All rows are made from the same 5 directions, up to rounding. Whole rows:
[[ 19.5  -8.9  -2.9  16.7   2.3  -1.9  -3.7  -0.3  13.1 -14.3  14.7  16.7
   -2.6   8.3  10.0]
 [-12.9 -22.4  -3.4 -20.7  -0.8   0.5  -6.7 -30.8  -2.1  16.8  -5.5  -2.9
   12.0  -5.9   2.1]
 [ 13.0 -19.5  20.5  -6.6 -16.8 -12.1 -10.4   0.7  19.5 -40.9  26.3  14.2
   -7.9  -3.1 -14.7]
 [ -5.4 -11.1 -18.6 -18.6  -8.3   6.3  -2.1  -0.5  24.4 -11.3   7.8  -4.9
  -10.8 -11.7 -17.0]
 [ -3.9  15.4 -20.4  -2.6  -2.2   9.7   7.8  26.2  14.7  -6.6   0.1 -10.7
  -16.4  -7.3 -14.4]
 [ -0.7  -8.2  -6.5 -15.2 -10.9   1.3  -3.5  -1.2  21.3 -20.8  10.2  -1.8
  -10.9  -9.3 -19.4]
 [-10.3  23.0  21.3 -19.4 -15.5  -5.4   1.1  -4.9  -5.0 -24.4  -8.6 -17.4
  -10.0 -10.3 -37.5]]

The start of a row, then its end:
[  1.2  16.3 -10.8  -7.0  -0.1   5.9  -1.0 -42.5   6.0  -9.0]  [-15.4  -9.9  -4.5  -1.3 -20.6]
[14.3 20.3  6.4 22.4  6.6 -1.7  3.1 -2.5 -8.0 -6.3]  [-4.8  4.8 -0.9 11.5  5.0]
[-18.9 -45.3   7.4 -32.0 -13.6  -6.1  -8.5  15.8   8.1   6.0]  [ 19.1   2.5   6.4 -15.7   1.3]
[-11.4 -20.2  12.9 -25.9  -5.7  -5.8 -11.2 -54.6  -7.7   6.0]  [-9.0 -3.2 15.1 -5.3 -7.8]
[  3.4 -22.9  -8.3 -10.4  -8.9   0.1  -5.7   6.8  25.0 -17.2]  [19.8  7.3 -7.8 -7.0 -6.4]
[ -8.3   6.2  12.1  -7.6  -3.9  -3.3   1.0   2.0 -10.2   1.0]  [-5.6 -7.1  1.5 -3.4 -7.3]
[ 10.9  39.9  -3.0  16.9   5.4   4.4   6.7 -13.9  -4.3 -12.3]  [-16.4  -7.6  -9.1   7.7 -13.4]
[-19.2 -14.4  17.8 -10.6  -3.9  -6.6   2.3  41.7 -17.9  20.7]  [ 5.2 -3.1  8.7 -6.9 12.3]
[-19.8  10.4  19.1 -10.1  -0.5  -4.2   4.3   8.3 -28.6  20.7]  [-15.8 -13.8   9.6  -3.9  -0.4]
[-15.5  23.9  44.0  -5.9  -7.4 -13.3   4.6  17.7 -37.2   2.1]  [-13.6 -13.6   6.1  -2.1 -10.6]
[-12.9  16.8   7.6 -18.3  -9.7  -0.2   2.3  -3.5  -3.3  -9.7]  [-10.2 -17.1  -7.0 -10.0 -27.2]
[  3.8  25.0  37.8   9.2  -4.7 -12.7   1.9   5.2 -23.8 -14.9]  [-6.1 -2.1  1.1  5.8 -8.9]
[  9.4  -0.9  23.4   6.9  -0.1 -10.1  -6.1 -26.2 -12.2  -7.6]  [-1.4  8.6  9.3  8.4  3.6]
[ 11.4  15.5  17.4  14.2  -2.5  -6.6   1.7  12.6  -4.5 -18.7]  [ 4.3  4.5 -5.3  6.0 -4.0]
[ 20.3 -13.0   4.7  12.7  -3.0  -5.5  -6.0   1.9  16.0 -24.1]  [20.5 18.4 -4.4  6.3  4.6]
[ 19.3 -21.1   5.5   9.7  -1.5  -6.4  -9.2 -14.3  13.5 -18.1]  [18.3 20.4  1.9  7.3  8.9]
[-11.2   1.7  35.8  -5.8  -4.0 -12.6  -1.0   4.3 -29.7   8.8]  [-6.5 -3.5 12.7  0.1  2.7]
[-22.9 -21.8  24.3 -27.4  -8.3  -9.5  -5.9  -7.5 -19.3  17.0]  [-3.4 -6.3 15.8 -9.6 -0.1]
[  5.6   1.8 -15.7   1.2   9.2   6.3  -4.2 -57.7   1.3   8.4]  [-16.0  -0.3   7.5   6.0   1.2]
[ -6.1  -1.6  28.5  -5.7  -4.6 -10.7  -3.0  -4.7 -19.5   1.4]  [-3.1 -0.7  9.5  0.2 -0.4]
[ 10.2   5.7  -9.5  -2.7  -3.5   3.2  -3.9 -32.4  17.5 -22.4]  [ -0.8  -0.1  -8.6  -0.2 -18.4]
[ 18.0 -11.8   1.0  16.6   1.3  -3.6  -3.4   9.9  11.1 -13.1]  [17.8 17.7 -1.9  7.7 12.7]
[ -2.4  29.1   3.9  12.0   6.4   2.0   8.9  12.1 -17.8   9.1]  [-15.2  -9.2  -0.8   4.6   0.6]
[  5.0  28.4  24.1  -3.2  -6.7  -7.1  -2.7 -43.7 -11.1 -24.9]  [-16.3  -8.5  -2.1   2.6 -28.4]
[ -1.1 -14.0   4.8  -1.4  -3.7  -3.5  -1.0  24.5   3.5  -1.3]  [13.1  5.8 -0.4 -2.4  6.4]
[ 0.5 -9.2 -4.1 -5.5 -1.9  0.5 -3.2 -9.7  7.4 -2.9]  [ 3.4  2.0  0.1 -1.9 -2.0]
[ -3.2 -19.9  21.3 -22.3 -17.3 -10.7  -9.9 -10.6   8.6 -24.5]  [ 13.7   2.8  -1.3  -9.2 -18.7]
[  4.3 -34.1 -22.6  -7.1  -0.5   4.8  -7.1  -7.2  26.1  -0.2]  [17.0 11.6 -0.3 -3.5  8.7]
[-12.0 -18.2 -24.7 -16.3   3.8   9.3  -2.2 -19.8   8.3  21.4]  [-5.6 -5.1  5.5 -6.8  4.1]
[ 12.0 -13.4 -28.7  21.1  14.2   9.0   2.1  14.9  12.5  16.4]  [ 9.4 14.0  1.3  8.5 29.5]
[ 10.4   9.4  22.8  19.2  -2.2  -9.3   3.5  40.6  -8.2 -13.8]  [12.4  8.9 -4.1  6.6  6.9]
[-14.1 -13.2   4.2 -24.4  -6.5  -1.6  -5.6 -25.9  -2.1   5.1]  [ -5.7  -7.5   6.4  -8.9 -10.6]
[ -8.7  -8.4 -24.5 -19.9  -9.3   9.1   1.2  17.3  28.2 -10.8]  [  9.8  -8.3 -15.9 -15.1 -19.2]
[  5.6  -8.5  44.4   3.9 -11.8 -19.4  -4.7  27.0 -12.3 -20.9]  [18.4 12.1  3.0  2.4  1.6]
[-20.2 -36.3  20.3 -34.2 -14.0 -10.0 -10.1  -7.4  -4.1   5.4]  [  8.3  -1.4  11.6 -13.6  -4.7]
